The same things were measured in two ways. Each way mixes the same 5 hidden numbers, adds some noise and spreads widely along 2 directions of its own, which tell nothing about the thing.
In the rows, zero is written as 128.
Some things both ways: the first way, then the second way.
[148  95 148 127 105 105  94  97 107 171 114 120  96 132 148 134 134 121]
[146 151 100 113 132 127 154  94 176 137 128 142  81 114 114  93 138]

[114 106 125 129 109 122 154 116 148 138 137 131 106 115 109 100 124 129]
[111 165 119 127 146 140 131 146 105 152 110  88 102  83 116 134 144]

[123 155 109 156 161 172 161 131 107 131  95 138  80 117  80  97  96 156]
[ 98 124 169  78 137 168 149 139  93 115  70  77 145  82 109 160 160]

[136 136 132 149 126 135 124  89  96 136 108 121  72 134 117 104 113 156]
[118 130 121  87 128 148 163 105 148 108  91 122 129  98 120 129 143]

[143 104 151 111 158 126 156  67 108  97 130 131  99 123  75  99 103 108]
[111 118 121  97 142 135  94 109 118 129 139  92 154  76 123 136 150]

[141 116 113 134 120 143 121 135 106 149 122 124 107 122 111 134 115 117]
[138 136 112 116 129 140 166  95 146 127 110 146 120 109 116 119 156]

[144 111 135 131 120 120 114 117 118 159 121 124 116 119 126 135 119 115]
[118 149 105 116 134 137 144 121 151 146 105 118 115  93 123 128 123]

[155 131 122 137 184 155 109 144 116 183  50 159  95 101 137 131 136 166]
[146 136 156  36 120 128 165 131 117 114 108  52  97 133  97  99 161]

[167  99 123 118 122 112 101 119 140 161 111 124 139 127 160 138 142 124]
[141 174  84  96 138 116 160 131 163 141 107 102  86 107 131 118 127]

[161  91 129  98 125 110 139  99 150 115 140 116 154 132 128 123 128 100]
[151 149  37 130 148 106 139  99 182 123 139 152 158  96 167 133 131]

[ 83 121 133 139 104  89 145 144 190 165 143 117 149  94 127 105 120  95]
[159 177  53 179 129  84 140 105 127 131 146 150 141 113 127 110 186]

[146  59 181  88 163 101 117  76 141 156  97 155  94 103 130 118 148 124]
[156 140  95  86 143  93  96  92 147 129 184  84  92 141 125  86 173]

[131 102 133 108 121  85 151 105 186 123 145 113 160 119 132 101 130  97]
[145 170  36 143 140  97 122 128 152 143 138 119 164  90 161 136 129]

Other things, the second way, with their names:
(388): [138 158  62  88 125 113 187 101 215 151 110 149 107 119 126  94 100]
(243): [110 103 159  47 121 165 180 122 109  84  62  96 215  91 117 166 162]
(413): [129 123  63 147 141 112 101  62 178 140 174 153 120 111 136  94 150]
(24): [135 193  38 169 143 115 149 132 160 175 105 137  90  85 134 118 110]
(195): [112 106 112 128 134 155 137  86 147 103  96 175 206  83 123 158 165]
(229): [140 152 104  98 129 124 174 114 141 119 105 121 117 118 129 115 146]
(407): [125 200  73 142 137 135 181 155 160 168  91 110  53  78 127 131  98]
(27): [125 155  64 118 117 104 184 102 195 160  88 137 137  97 110 107 103]
(4): [129  91 122 120 138 123  99  63  99  77 147 143 235 106 134 146 226]
(306): [134 150 148  46 125 167 180 162 111 101  63  64 114 113 125 153 152]
(167): [142 147  51 130 140 110 137  98 160 125 136 146 165 102 158 129 135]
(254): [132 141 121 119 155 156 100 139  93 110 139  94 112  89 142 145 172]
(217): [129 168 122 119 133 123 105 119 111 153 155  77  42 110 105  92 153]
(343): [142 171  57 102 130 136 185 114 204 143  94 152  58 105 134 110  92]
(320): [134 149  97 105 134 120 141 123 134 123 112  94 156  96 129 132 153]
(396): [128 155 114 133 109 162 201  84 189 153  85 183  42 103  74 103 121]
(387): [117 134 116 119 131 133 151 108 132 132 101 128 150  94 112 133 146]
(218): [130 120 146  67 133 125 108  89 127 137 158  81  98 111 100 100 163]
(112): [149 140  91 114 139 117 147 116 126 117 123 120 137 110 147 136 158]
(59): [121 165  91 139 111 106 223 138 145 146  43 141 183  81 106 141 145]
(96): [122 147  72 111 141 130 143 127 168 146 103 118 116  78 139 142 107]
(333): [124 149  80  89 138 125 163 141 143 127  91  90 164  89 152 145 130]
(397): [141 161  75 134 150 120 122 141 111 134 132  91 119 108 144 141 162]
(127): [136 177  56 120 139 148 162 133 170 135  99 127  94  92 153 136 106]
(38): [134 159 135 105 131 130 167 173  48 119  78  67 152  95 114 160 188]
(102): [112 107 182  93 143 169 111 133  48  86 114  64 154  90 118 168 196]
(183): [146 185  77 148 125 120 180 123 161 145 105 150  79 102 117 105 124]
(124): [130 147 125  97 121 115 168 119 125 133  99  91 130 104 108 121 155]
(311): [145 207  89 157 104 107 235 153 136 157  47 134  71 108  89 105 140]
(33): [133 138 118 131 130 130 150 115 124 126 115 131 108 100 111 131 162]
(237): [122 135 108 148 124 142 167 106 144 131  90 159 144  85 109 134 156]
(426): [114 150 140 127 125 172 141  99 137 135 127 131  19 106  94 106 147]
(362): [127 152  92 149 139 104 129 104 121 141 134 120 121  98 122 121 167]
(425): [139 179  56 122 135 142 183 127 176 132 101 142  97  99 143 123 114]

Some of these things the first way, each followed by its name:
[114 166  71 157 140 169 199 155 159 104 120 136 126 120  79  75 106 161]
(38)
[131 112 103 143  80 114 111 161 153 187 128 119 133 120 160 139 138 123]
(183)
[ 85 159 113 156 186 193 207 140 138 126  89 173  62  86  36  61  96 175]
(102)
[149 136 118 134 153 116 131 123 150 137 101 121 144 118 135 114 121 127]
(333)
[120 115 123 137 105 135 145 103 118 137 130 127  83 130 102 101 114 132]
(33)
[178 171  94 138 197 190 154 121  69  89  94 120 118 139  69 124  80 130]
(243)
[111  71 163 117 105 106 123 107 144 180 119 154  74 107 125 111 148 137]
(217)
[ 96  95 137 151  75 142 108 126 105 207 115 148  23 113 120 109 140 171]
(426)
[180 127  55 143  20 130 129 108 114 103 182  72 134 200 155 128 129 137]
(311)
[194 130  66 122 163 204 165 133  96 101  96 145 101 152  92 113 122 181]
(306)
[ 89 115 135 156  57  55 107 132 193 200 145 102 138 105 178 114 141 114]
(24)
[177  88  99 131  50 145  70 142  57 176 155 103 103 154 135 192 120  84]
(396)
[115 145 120 147 127 123 128 141 127 159 121 119 128 105 118 124 102 103]
(387)
[156  99 109 109 142 153 162 119 144 114 128 142 122 127  94 111 122 129]
(112)
[217  89 129  95 104  98  73  68  87 129 135  90 144 169 171 172 132  93]
(388)
[200 105 127 112  96  92  71  88  88 133 149  77 164 164 161 182 111  55]
(27)
[ 84 117 123 141 137 151 192 131 170 146 108 170  63  94  80  56 133 181]
(254)
